There are 4 ways to turn a row about zero (a turn may also mirror it). The second row of each pair is the first, turned, with some noise. The first 36 pairs use one turn. New pairs use 3 turns, one after the other, and a turn may come again.
In the rows, zero is written as 128.
Some pairs, each with its turns in order after it:
[138 111 150 108 107 140 152 134]
[105 152 120 100 126 143 119 137] => (2)

[140 147  89  49 117  88 119 130]
[113 184 103 171 105 133 146  73] => (2)

[ 77 131  97 136 164 142 120 130]
[161 103 142  74 143 139 141 140] => (1)

[104 123 130  98 161 110 118 115]
[148 145 138 164 111 144 105 127] => (2)

[116 156  78 151 182 144 139 125]
[140  75 100 178 147 117 120 131] => (2)

[145 130 151 127 110 147 165  99]
[152 103  99 137  94 139 142 143] => (0)

[136  49 114  59 123 137 146 134]
[196 180 131 115  84 109 174 125] => (3)

[137  61 144 144  58 135 104 124]
[124 179 186 178 126 122 166 101] => (3)

[144 122 161 125  97 159 109 143]
[139 111 125 180 109 144 117 129] => (1)

[108 122 121 146 130 126  63 123]
[ 76 147 147  96 126 128 137 107] => (0)

[175 123 151 100 136 113 166 183]
[ 67 154 117 137 116 160 160 161] => (2)

[168  93 128 138 102  92  95 118]
[ 64 122 110 152 149 152 138 138] => (0)

[151 159 137 122 125  80 160 133]
[ 74 137 156 156 137 126 141 114] => (2)

[180 114 131 110 138 148 169 110]
[186 146 120 116 138 170 125 113] => (3)

[157 142 167 172 112 114  71 149]
[ 70 106 138 174 118 152 131  85] => (3)

[137 134 103 135 137 118 128 157]
[137 156 128 138 158 126 120 125] => (0)

[110 117 127 113 136 122 134 139]
[120 119 133 119 140 144 140 120] => (1)

[147  95 120 104 107 138 108 123]
[135 167 143 137 100 137 140 123] => (3)

[102 150  76  81 145 163 111 112]
[186 164 124  95 151 168 146 142] => (1)

[129 132 184 151 181 133 134 149]
[133  88  69 154 145 126 138 101] => (3)

[133 142 167  76 122 133 110 169]
[125  98  99  96 154  85  91 130] => (0)

[146 125 142 128 121  76 151 131]
[ 73 140 124 127 124 112 129 104] => (1)

[207 126 162 207 133 160 128 145]
[136  93 130 201 153 206 132  96] => (3)

[111 143 182  49 132 126 135 156]
[108 173 134 134 121 213 119 114] => (2)

[145 197 135  56 116 110 120  84]
[110 158 115  56 107 133  60  95] => (3)

[ 88  63 122 137 160  99 143 121]
[120 108 193 174 130 114 151 105] => (0)

[ 98 170 140  90 105 115 162 139]
[175  92 131  97 144 142  97 141] => (0)

[114 145 133 105 111 151 147 207]
[179 123  98 104 184  97 115 102] => (0)

[136 147 119  98 119 133 151 108]
[142 164 106 136 140 126 134 108] => (1)

[134 129 130 133  96 117 133 109]
[116 137  97 137 114 114 130 136] => (1)

[132 118 181 159 143 128 132 115]
[114 111 116 148  85 129 119  94] => (0)

[113 126  91 176  71 136 137 139]
[137 129 113  93 188  79 147 122] => (2)

[169 167 150  85 141  93  84 135]
[103 181 139 139 116 174  75 111] => (1)

[119  89 133 117 106 128 132 114]
[112 115 104 146 147 132 146 147] => (1)

[156 110 108 167 139 119 131 136]
[124 114 129 134 125  89 146 160] => (2)

[ 49 132 128 183 127 100 148 145]
[100  85 141 137 181  67 148 155] => (3)

New pairs, each followed by its turns in order:
[176 141  65 117 105  49  84 100]
[121 150  60 103 100  85 214  97] => (2) (0) (0)

[152 138 207 204 116 138 126 107]
[ 97  68  81 161 114  94  79  86] => (0) (3) (3)

[149 118 172 137 111 189 143 131]
[172  91  95 113 152 148 105 157] => (3) (3) (2)

[129 161 121  93 153 108 207 117]
[153 157 153 178 167 144 176 157] => (3) (0) (2)

[133 162 127 121 183 110  87 125]
[175 160 160 133 154 114 111  98] => (0) (3) (2)

[142 108 112 149 161 112 128 134]
[134 143 115 169 129 144 121 133] => (3) (0) (0)

[160  49 133 154 107 127 102 128]
[133 105  60 153  70 140 132 130] => (0) (0) (0)

[123 134  49 132 129 122 108 116]
[188 106 108  92 151 117 145 122] => (1) (2) (1)

[122 168 135 122 126 122 177 163]
[144 148 150 169 140 123  84 154] => (0) (3) (3)

[124 136 164 125 154 166 100 139]
[172 144 148  90 143 127 139 143] => (0) (1) (0)

[ 92 132 152 128 148 151  91  69]
[115 108 143 165 147  70 168 142] => (0) (0) (0)

[157  81 160  88 187 139  52 173]
[ 94  47 217 121 105 138 152 146] => (0) (2) (2)

[124 105 121  69 121 148  70 166]
[ 62 106 122 137 104 105  93  76] => (0) (0) (0)

[143 127 160 132 133 111 160 135]
[133 123 129  95 148 141 140 101] => (1) (3) (1)

[133 161 146 136  88  60 207  86]
[ 95 136  66  61 125 159 184  91] => (3) (2) (0)

[156  75  74 125 100 157 133 109]
[170 102 146 100  74  82 127 139] => (3) (3) (2)

[111 109 151 113 125 160 149 197]
[125 118 125 172 164 123 112 188] => (3) (0) (3)

[141 110 116  51 124 115 153 106]
[154 156  86 159 120 174  99 156] => (3) (3) (1)

[103 114 118 103 158 167  81 138]
[ 91 116 136 184 131 119  93 145] => (3) (2) (2)

[ 53 112 148 147 113  95  81 194]
[151 150 211  82 156 179 105 160] => (0) (1) (1)

[191 132 128 130 128 151 125 148]
[178 118 131 102 161 133 138 149] => (2) (1) (3)

[129 126  55 111 123 113 147 130]
[106 140  94 144 155  99 125 183] => (1) (2) (3)

[106 107 128 125  90 148  90 128]
[130 159 139  98 139  83 131 116] => (1) (0) (1)

[168 119  56 112 131 127 126 109]
[111 134  67 164 153 117  96 145] => (0) (1) (1)

[ 76  98 135 141 167  63 105 192]
[145  86  78 152  95  98  95 209] => (1) (1) (2)

[161  58 164 122  94 125 132 141]
[103  84 159  94 112 108  74 104] => (1) (0) (2)

[123 152  49 162 117  61 115 139]
[ 95 201  74 134  82 162 134 138] => (0) (0) (1)

[108 133 150 151 129 125 148  49]
[ 81 131 143  72 111 152 142  98] => (2) (2) (2)

[130  52 164 189  98 136 121 142]
[158  62  51 121 102 133 125 124] => (0) (3) (3)

[132 133 141 145 140 143  49  88]
[149 167 130 159 145  85 174  89] => (1) (2) (1)

[182  87 142  94 133 126 104 135]
[104 105 189 117 122 118 139 162] => (3) (2) (0)

[ 49 133 134 136 124 128 108 129]
[152 173 118 109 122  67 114 137] => (3) (1) (3)

[172  53 193 110 174 131 138 145]
[104 117 118 179 128 143  27 101] => (0) (2) (0)

[104 122 141  92 173 159 114 121]
[148 156 115  90 136 123 162  94] => (2) (0) (1)

[ 68 120 131 131 142 132 128 138]
[120  75 120 131 161 131 126 123] => (3) (2) (3)

[134 158 190 122 102 120 155 119]
[185  97 108  98 110 119 124 106] => (1) (0) (0)

[140 128 115 124 140 155 113 144]
[147 123 155 112 123 112 134 130] => (1) (1) (2)

[131 130 141 126 127 121 207 133]
[ 81  90 131 121  80 131 119 105] => (0) (1) (1)

[124 103 118 131  96 130 112 137]
[111 151 117 122 150 108 117 114] => (2) (0) (0)

